The same things were measured in two ways. Each way mixes the same 9 hidden numbers, adds some noise and spreads widely along 4 directions of its own, which tell nothing about the thing.
Some things both ways: the first way, then the second way.
-0.09  1.62 -0.75 -1.34  0.11  2.18 -1.40  1.31 -0.66 -0.63  1.61  0.92  0.64 -0.77  1.30  0.51  0.88
 1.77  2.82 -0.47  2.36  0.99  0.30 -1.57  2.66  0.57  1.22 -0.57 -0.28  0.10  0.35 -2.40  0.27 -0.45  0.12 -0.03  0.04 -0.16  1.78  0.36 -0.01  1.31

-1.84  0.10 -2.83 -1.18 -1.41  0.56  1.03  1.06 -0.75  1.25 -1.15  1.57  0.11 -1.11 -0.43  3.04  1.47
 0.57 -0.10  0.15  0.07  0.43 -1.24 -0.33 -0.82 -2.47  2.44  0.48  0.39  0.81  2.14 -1.39  0.03 -2.28  0.14  1.59 -0.45 -1.03 -0.07 -0.11 -1.26  1.23

-0.80  1.03 -0.48  1.27 -0.27 -1.91 -2.34 -2.68  3.36  0.42 -1.73  4.68  2.45 -0.20  0.34  0.55  0.73
 2.00 -0.42  1.75  0.69  0.16  1.06 -2.08 -0.94 -0.63 -1.42 -0.73  0.36  1.16  1.12 -1.14  0.53 -1.34  1.78  0.61 -1.69  0.44 -0.57  2.65 -1.59  2.61

 0.87 -0.92 -0.89 -0.12 -0.29  2.88 -2.43  0.93 -0.31 -0.92  4.82 -1.71  1.86  2.55  1.96  1.92  2.09
-0.06  1.37 -0.48 -0.38  1.42 -2.21 -2.51  0.82  1.06  1.62 -0.06  0.80 -1.66 -0.16  0.15 -0.74  2.17 -0.52 -0.49  0.45  0.77 -0.01 -0.09 -0.58 -1.29

 1.59 -0.78  0.65 -0.90 -0.30  0.15  0.12 -0.44  1.20 -1.22  3.22 -0.90  2.00  3.88 -0.86 -1.52 -1.16
 0.59  1.05  0.56  0.23  1.08 -0.92 -1.51  2.29  0.31  0.94  0.31 -0.10 -0.79  0.70 -0.94 -0.18  1.28  0.19  0.19  0.95  0.82  0.50  0.14 -0.58 -1.20

-1.22  0.87  0.58  0.08 -0.33  0.50  1.45 -0.25 -0.88  2.03 -2.87  1.88 -0.48 -0.68  0.62  0.93 -1.00
-0.52 -1.02  1.27 -1.19  0.21  0.37  1.73 -0.39 -1.51  1.05  0.40 -0.30  0.84  1.14 -0.65 -1.32 -0.68  1.23  1.73  0.60 -0.69 -0.04  0.38 -0.45  0.69

-0.55  1.05 -2.60  0.46  0.58  0.24 -0.83  1.86  0.32  0.17 -0.17  0.90  0.47 -0.35  3.34  5.12  3.84
-0.70 -0.78  1.39 -1.79  0.57 -2.66 -0.90 -0.46 -1.70  2.59  0.48  1.12 -0.29  1.44 -0.60 -1.53 -1.91  0.95  4.12  0.76 -0.20  1.63  1.30  0.04  0.02

-0.68  1.96 -0.44  0.16 -1.31  1.36  1.57  0.39 -2.00  3.06 -1.98  0.99 -0.38 -2.12 -1.49  1.06 -1.16
 0.06 -1.58  1.02  0.39  0.22  0.35  0.80  0.10 -2.47  0.78 -0.02 -0.19  0.77  1.26 -1.01 -0.41 -0.98  0.04  0.26  0.01 -0.76 -1.10 -0.68 -1.31 -0.60

-0.67  0.86  1.02  0.26 -0.92  1.40 -2.02  0.64 -0.19 -1.67  1.08  0.42  1.21 -4.26  1.69  0.79 -1.11
 0.12 -0.87  0.67 -1.49 -0.09 -2.02  0.64  1.25 -0.54  3.33  1.54 -0.07  0.88  1.22 -0.04  1.07 -0.07  0.30  2.63 -0.88 -0.07  0.63 -1.55 -1.11 -0.30

-0.96 -0.08 -0.50 -0.35 -0.19  0.37 -0.98 -0.18  0.05 -0.33 -0.71  1.77  0.50 -2.21  2.40  1.71  1.25
 0.59 -1.04  0.66  0.33  0.95  0.52  0.29 -0.24 -1.31  1.07  0.37 -0.47  1.99  1.82 -1.38 -0.35 -2.67 -0.03  1.62 -0.50 -1.71  1.16  1.05  0.32  2.44

 0.87  1.05 -0.62  1.33  1.91 -2.11  1.42  1.58  0.70 -0.54  0.42 -3.91 -0.93 -2.03  1.38 -1.35 -1.50
 1.74  1.14 -0.06  1.63  0.13  2.78  1.02 -1.07  1.97 -0.72 -0.69 -0.55  1.44 -2.64 -0.58  0.02  0.90 -1.28 -1.27 -1.51  0.21 -1.12 -3.28  0.47  0.54

 0.66 -1.47 -2.50  0.88  1.72 -1.60 -0.88  0.02 -1.22 -0.07  0.66 -1.26  0.32 -1.82  1.66  0.88  1.78
 1.13 -0.12  0.19  1.19  1.57  0.44 -0.97 -0.32  0.17  1.72  0.36 -0.43  1.31 -0.03 -1.14  0.23 -1.27  0.10 -0.13 -0.55 -2.46  1.47  0.00  1.55  0.25

-0.88  0.08  0.98 -0.98  1.91  1.01  0.51 -2.90  1.85  1.71 -2.29  2.99 -1.74  2.73  2.41 -4.85 -0.43
 0.50 -0.47  0.83  1.83 -0.55 -0.01 -1.40  1.28  1.97 -0.65 -3.27  0.93  0.80 -1.31 -0.12  0.37  0.34 -0.84  0.39 -4.20  1.03  0.55 -0.16 -1.93  2.87

 1.07  2.27 -0.05  0.82  0.29  2.41  0.08  0.82  0.68  1.64  1.27  0.72  0.12 -0.11  1.08 -0.58  0.12
 1.02  2.18 -0.85  0.85  0.30  1.23 -0.89  1.96 -0.21  1.41 -0.01  0.26 -1.21 -1.33 -1.13 -1.09  0.60  1.72 -0.77  0.64 -0.75  0.82  0.69  0.77 -0.27

 2.52  0.33  0.23  0.09 -0.10  0.82 -2.80  3.55 -0.57 -3.25  5.65 -2.90  3.18 -2.90 -0.69  2.11  1.03
 1.39  0.45  0.34  0.57  0.38 -1.83 -1.39  2.31  0.54  1.96  0.78 -0.21  0.20  0.63 -0.43  1.91  1.16 -1.19  0.53 -1.04  1.25 -0.21 -2.38 -1.90 -1.34

-0.14  0.01 -0.22 -0.86  1.30  0.09  0.38  0.29  2.35  0.30  0.11  0.68 -0.62 -0.20  1.37  0.11  2.46
 0.40  0.08 -0.55  1.06  0.70 -1.85 -2.79  4.17 -0.11  2.01 -0.71  0.77 -1.00  0.53 -1.00 -0.19 -1.10  0.15  1.31 -0.70 -0.81  3.71  2.28  0.86  0.92

 1.27 -1.82  0.27  0.83  0.16  1.12 -3.69 -0.47  1.41 -2.32  4.95 -0.86  2.45  0.88  2.93 -0.25  0.65
 0.57 -1.43  0.16 -0.68  0.68  0.95  0.82 -3.01 -0.63  0.43  0.97 -0.34  1.76  0.38  0.16 -0.15 -0.72 -0.41 -0.41 -1.00 -1.46 -1.67 -0.76 -0.02  1.28

-0.04  1.99 -1.70  1.98  0.11 -1.42 -0.48 -0.39  1.73  0.40 -0.42  0.17  1.31 -0.87  1.95  0.61 -1.11
 2.04  2.61  0.36  0.62  0.39  1.41 -1.50 -0.90  1.23  0.28  0.02  0.23  0.06 -1.59 -0.86 -0.21  1.02  1.08 -0.17 -0.35  0.94 -1.05 -0.70 -0.56  0.12

-0.58  0.89  0.05 -0.69 -0.66  0.66 -0.73 -1.03  1.89 -0.98  0.96 -0.07  0.73  1.10  1.62 -1.92 -2.22
 0.04 -1.45  1.36 -0.16  0.14 -1.19  0.83  0.60 -2.02  1.69  0.42 -0.08  0.78  1.50 -1.14  0.03 -1.61  0.15  2.12  0.06 -0.64  0.79 -0.81 -0.41 -0.58

-0.53  1.51 -1.44  0.80 -0.18  0.50 -5.16 -1.66  1.71 -1.27  3.09 -1.62  2.15 -1.11 -1.03 -1.70 -1.61
 1.95 -1.76  0.86  2.31  0.44  1.04 -1.04 -2.13 -0.99 -2.83 -0.87 -0.04  0.02 -0.26 -0.87  1.33  0.19 -0.54 -3.65 -0.87 -0.49 -1.92 -0.53  0.45 -1.47

-1.56  0.03 -1.18 -2.35 -1.15  2.35  1.42 -0.82 -0.29  1.48 -1.48  3.65  0.03  0.93  1.59  0.71  1.16
 1.10  1.34 -1.23 -0.76  0.71  0.09 -1.72 -1.23  0.30 -0.36  0.81  0.76 -1.28 -0.69 -0.01 -1.04  0.61  0.18 -0.77  0.56  0.22 -0.36  1.26  1.45  0.77

-1.94 -0.59 -1.11 -0.96 -1.16 -0.58 -2.92 -0.84 -1.08 -1.01 -0.75  1.96  2.01 -1.55 -1.78  2.60  0.85
 1.89 -0.01  0.63  0.15  1.05  0.75 -0.43 -3.03 -0.38 -1.86  0.92 -0.47  0.74  1.49 -1.04  0.76 -0.06  0.53 -1.61  0.28 -0.13 -1.57  1.04  0.32  1.29

Other things, the second way, with their names:
(388):  0.81 -1.24 -0.67 -0.84  0.09  0.71  0.99 -1.68 -0.66  0.49  1.59 -0.16 -0.40 -0.83  0.24  0.30  0.67  1.56 -2.04  0.20 -2.15 -0.13  0.01  2.62 -0.92
(76):  1.07  2.03 -2.51 -0.27  0.21 -0.54 -1.01  0.63  1.75  1.35  0.93  0.55 -1.92 -1.71  0.38  0.64  2.54  0.91 -2.61 -0.57 -0.88  1.00  0.31  2.30  0.40
(63):  1.66 -0.28 -0.97  0.92  0.17  1.03  0.94 -1.56 -2.20  1.11  1.40 -0.11  0.15 -0.82 -1.06  0.13 -1.46 -0.56 -1.18  0.73 -2.06 -0.51 -2.40  2.18 -1.78
(161):  0.73  0.48 -0.29  1.19  0.77 -0.51 -0.59  1.76 -1.07  2.56 -0.04 -0.04  0.93  1.43 -1.83 -0.06 -2.35  0.11  1.52 -0.57 -1.63  2.22  0.71  0.09  1.90
(291): -0.58 -1.31  0.73 -1.82 -0.20 -2.19  0.08  0.25 -0.93  2.89  0.48  0.87  0.47  0.67  0.28 -0.43 -0.96 -0.09  3.53 -1.17  0.13  0.58 -0.60 -1.18  0.72
(60):  0.25 -3.17  0.08 -0.27 -0.84  0.63  0.06 -1.49 -2.28 -0.35 -0.43  0.97  0.11 -0.78  0.94 -0.34 -0.58 -0.30 -1.02 -2.15 -0.94 -2.26 -0.62 -0.95 -0.11
(267):  1.76  1.19 -1.78  1.52  0.64  0.82 -0.43  0.60  0.41  0.08  0.71 -0.39 -0.72 -0.71 -0.88  0.95  1.02  0.09 -3.33  0.01 -1.50  0.61 -0.14  2.18 -0.02
(230): -0.01  0.14  0.48  1.78 -0.13 -0.75 -0.17  3.03 -0.57  1.45 -1.68  0.30 -0.57  0.06 -1.47  0.04  0.07  0.66 -0.01 -0.77 -0.53  1.74 -0.16 -0.57 -0.32
(224):  0.39 -0.96  1.00 -0.74  0.09 -1.59 -2.44  1.68 -1.06  1.70  0.17  1.09 -0.97 -0.28  0.26 -0.26  0.09  0.61  1.84 -0.44  0.76  0.05  0.12 -1.29 -2.13
(209): -0.07  2.26 -1.53 -1.11 -1.25 -2.88 -0.99  0.95 -0.22  4.10  0.17  1.91 -2.41 -1.04  0.24  0.19  1.88  2.04  0.53 -1.36  0.37  0.28 -0.62 -1.45 -0.18
(327):  0.92  1.56 -0.39  1.11  0.69 -0.38 -1.20  0.07  1.23  0.34 -0.67  0.13 -0.33 -0.03 -0.60  0.86  2.10  0.31 -2.32 -1.18  0.09 -0.63 -0.14 -1.00  0.83
(195):  0.59 -0.20 -0.51 -0.51 -0.44  0.29  0.77 -2.89  0.46  1.12  0.11  0.61  0.32 -2.15  0.69 -0.01  0.62 -0.21 -0.57 -1.75 -0.75 -1.31 -2.53  0.46  0.11
(364):  0.31 -0.59  1.03  0.93  0.51 -0.26  1.31  0.85 -1.75  1.50 -0.03 -0.56  1.49  1.96 -2.04 -0.08 -2.22 -0.49  1.69  0.23 -0.93  1.15 -0.87 -0.30  0.73
(160): -0.75  0.05  0.00 -0.93  0.62 -0.41  2.25 -1.54 -0.04  2.15  0.73 -0.40  0.46  0.47 -0.36 -0.52  0.85  0.96 -0.41  0.38 -1.80  0.08 -0.94  0.76  0.36
(212):  0.80  0.35 -1.00  0.31 -0.37 -0.78  0.44  1.17 -0.19  2.14  0.74  0.15 -0.49 -0.77 -0.38  1.07  0.79  0.15 -0.78 -0.81 -0.89  0.52 -1.99  0.60 -0.80
(189):  0.98  2.11 -1.47  1.60  0.79  0.87 -0.01  2.27  1.84  1.92 -0.35 -0.64  1.14 -0.40 -0.88  0.39  0.76 -1.13 -0.78 -1.67 -0.71  0.88 -1.32 -0.47  2.44
(49):  1.51 -1.78  0.85  1.87  0.21 -0.13 -1.44 -1.73 -0.16  0.56 -1.15  0.51  1.32 -0.93 -0.34  1.47 -1.06 -0.71 -0.63 -3.22 -1.36 -0.57 -1.55 -0.47  0.01
(376):  1.28  1.21  0.06 -0.02 -0.05 -0.24  0.38 -1.70  2.27 -1.58  0.14 -0.12 -0.45 -0.96 -0.26  1.22  2.69 -0.20 -1.79 -0.53  1.48 -0.64 -1.29  0.81  0.29
(68): -0.54 -0.99  1.03  0.04  0.75  0.13 -0.12  0.97 -0.92  0.39 -0.81  0.16  0.49  1.07 -0.85 -1.63 -1.10  0.34  1.29  0.03 -0.70  1.06  1.71 -0.14  1.39
(275): -0.02  3.90 -1.01  0.17  1.20  0.15  1.85  1.67  0.31  3.49  0.77 -0.89  0.68  1.61 -2.54 -1.29 -0.26  0.82  1.35  1.74 -1.01  2.09 -0.17  0.30  2.59
(246):  1.31  2.73 -1.26 -0.87  0.42 -1.70 -2.27 -2.06  1.32 -0.03  0.66  1.14 -2.06 -0.64  0.25  0.25  2.70 -0.13 -1.58  0.09  1.95 -1.81 -0.28 -0.47  0.05
(259):  1.22  1.15 -0.26 -0.63  0.96 -0.35 -0.72 -0.20  1.45  0.47  1.64 -0.34 -0.77 -0.97  0.22  0.40  2.57 -0.50 -1.09  0.91  0.86 -0.92 -1.76  0.77 -2.17
(26):  0.51 -1.19  1.13  1.63 -0.34  1.36  3.21 -1.33 -0.70 -0.84 -1.06 -0.76  2.11 -0.06 -1.60  0.12 -1.36 -2.01  0.14 -0.86 -0.26 -0.51 -3.46  0.17  0.75
(12): -0.06  1.30 -0.02  0.77  0.95 -1.05 -0.53  1.34  0.35  1.96 -0.32  0.15 -1.09  0.04 -1.34 -0.40  0.59  1.66 -0.53  0.81 -1.37  2.34  1.02  1.58 -0.50
(117): -0.28 -1.14  1.33 -0.26  0.54 -0.80 -0.75  0.60  0.00  1.42 -0.72  0.42  1.00  0.35 -0.03 -0.74 -0.37 -0.65  1.95 -1.39  0.19  0.02 -0.46 -1.65  0.62
(141):  1.70  2.48  0.20  0.55  0.42  3.51  1.81  0.54  1.82 -0.23  0.73 -1.42  1.49 -1.60 -1.31 -0.58  0.98  0.10  0.08  0.49  0.58 -0.22 -2.04  0.80  0.97
(231):  0.23  1.51  0.63  0.22  0.68  0.59 -0.06  0.28  1.27  2.01 -0.51 -0.04  0.66 -1.13 -0.58 -0.88  1.09  0.71  0.65 -0.51 -0.18 -0.04 -1.22 -0.89  0.05
(131): -0.76 -1.54  0.12 -0.76  1.05  0.11  0.09 -1.12  0.04 -0.33 -0.08  0.03 -0.19  0.17  0.78 -1.09  1.83 -0.36 -1.93 -0.13 -0.57 -1.68  0.09 -0.34 -0.27
(142): -0.53  1.13  1.15 -1.32 -0.16 -2.05  0.79 -0.17  0.46  0.73  0.05  0.59 -1.38  0.24 -0.95 -0.53  1.29  1.76  1.71  1.32  1.12  1.45  0.32  0.72 -0.54
(18):  0.27 -0.49  1.25 -1.18  1.05  0.00  0.29  0.54 -0.16  1.45  1.41 -0.63  0.86  0.82 -0.57 -0.56  0.00  0.85  1.73  0.98 -0.52  0.75  0.22  0.48 -0.59

Some of these things the first way, each followed by its name:
 4.26 -0.30 -0.31  0.65  1.19 -0.97  1.83  1.45  1.54  0.74  3.96 -0.36  2.14  3.46 -0.69  0.04  2.26
(224)
-0.39  1.47  0.21  1.27  1.10 -0.18 -0.42  0.20  2.55  0.55  0.86 -2.92 -0.93  0.50 -0.88 -2.64 -2.13
(230)
 0.93  0.04  0.40  0.41  0.45  2.03 -0.95 -0.46  0.49  0.13  2.14  0.79  0.92  1.62  3.46 -0.16  0.92
(117)
-3.41  0.99 -1.04 -0.99 -1.48  1.73  1.30  1.75 -2.19  0.84 -3.50 -0.54 -2.05 -3.74  1.76  3.47 -1.13
(275)
-2.53  1.50 -0.27  0.20  0.53  0.06 -2.29 -0.25  2.21 -1.86 -0.49 -1.56 -0.53  1.04  1.87 -0.09 -1.56
(142)
-2.51  3.09 -1.76 -0.15 -0.90  4.61 -0.21  2.83 -2.99  4.17 -3.07  2.79 -1.96 -5.23 -0.37  4.55  2.23
(209)
-3.11 -0.43  0.03 -1.65 -0.18 -1.07 -1.34 -1.64  0.81 -1.57 -2.06 -0.89 -0.95 -0.99 -0.54 -2.06 -3.18
(376)
-0.37 -0.17  0.00  0.33  0.03 -0.32  0.77  0.10  3.01 -0.38  0.48 -0.24  0.06  0.39  2.91  0.35  0.46
(291)
-1.87  3.09  0.84  0.46 -1.05 -0.70  2.32 -1.38  0.13  0.70 -4.57  0.70 -1.27 -4.61  2.66 -1.74 -5.42
(141)
-1.47  0.93  0.76 -0.80 -0.41  2.15  0.17 -2.39  0.75  1.89 -1.88  3.06 -0.38  1.59  3.01 -1.09 -0.41
(68)
 0.25  1.10  0.88 -1.50 -0.42  4.06  2.28 -0.89 -2.13  4.47 -1.58  4.58 -0.60  0.01 -0.71 -1.45  0.72
(60)
-4.45 -0.51 -2.90  0.17 -2.82 -3.56  1.10 -2.18  4.85  0.02 -2.39 -1.93 -0.42 -0.27 -1.44  1.32 -2.49
(246)
-0.49  1.61 -0.09 -0.53 -0.34  2.84 -0.84  2.28 -1.80  0.24  1.09 -1.00 -0.46 -4.58 -0.01  0.10 -0.49
(212)
-0.60 -0.58 -0.37  0.64 -0.12  1.15 -3.41 -0.16 -0.34 -0.24  1.75 -1.09  0.92 -0.57 -1.06  0.56  0.15
(327)
 1.36 -1.97  0.95  0.74  0.25  1.46 -1.36  0.34 -1.38  0.17  3.39 -1.76  1.00  2.35 -0.50  0.61  1.14
(131)
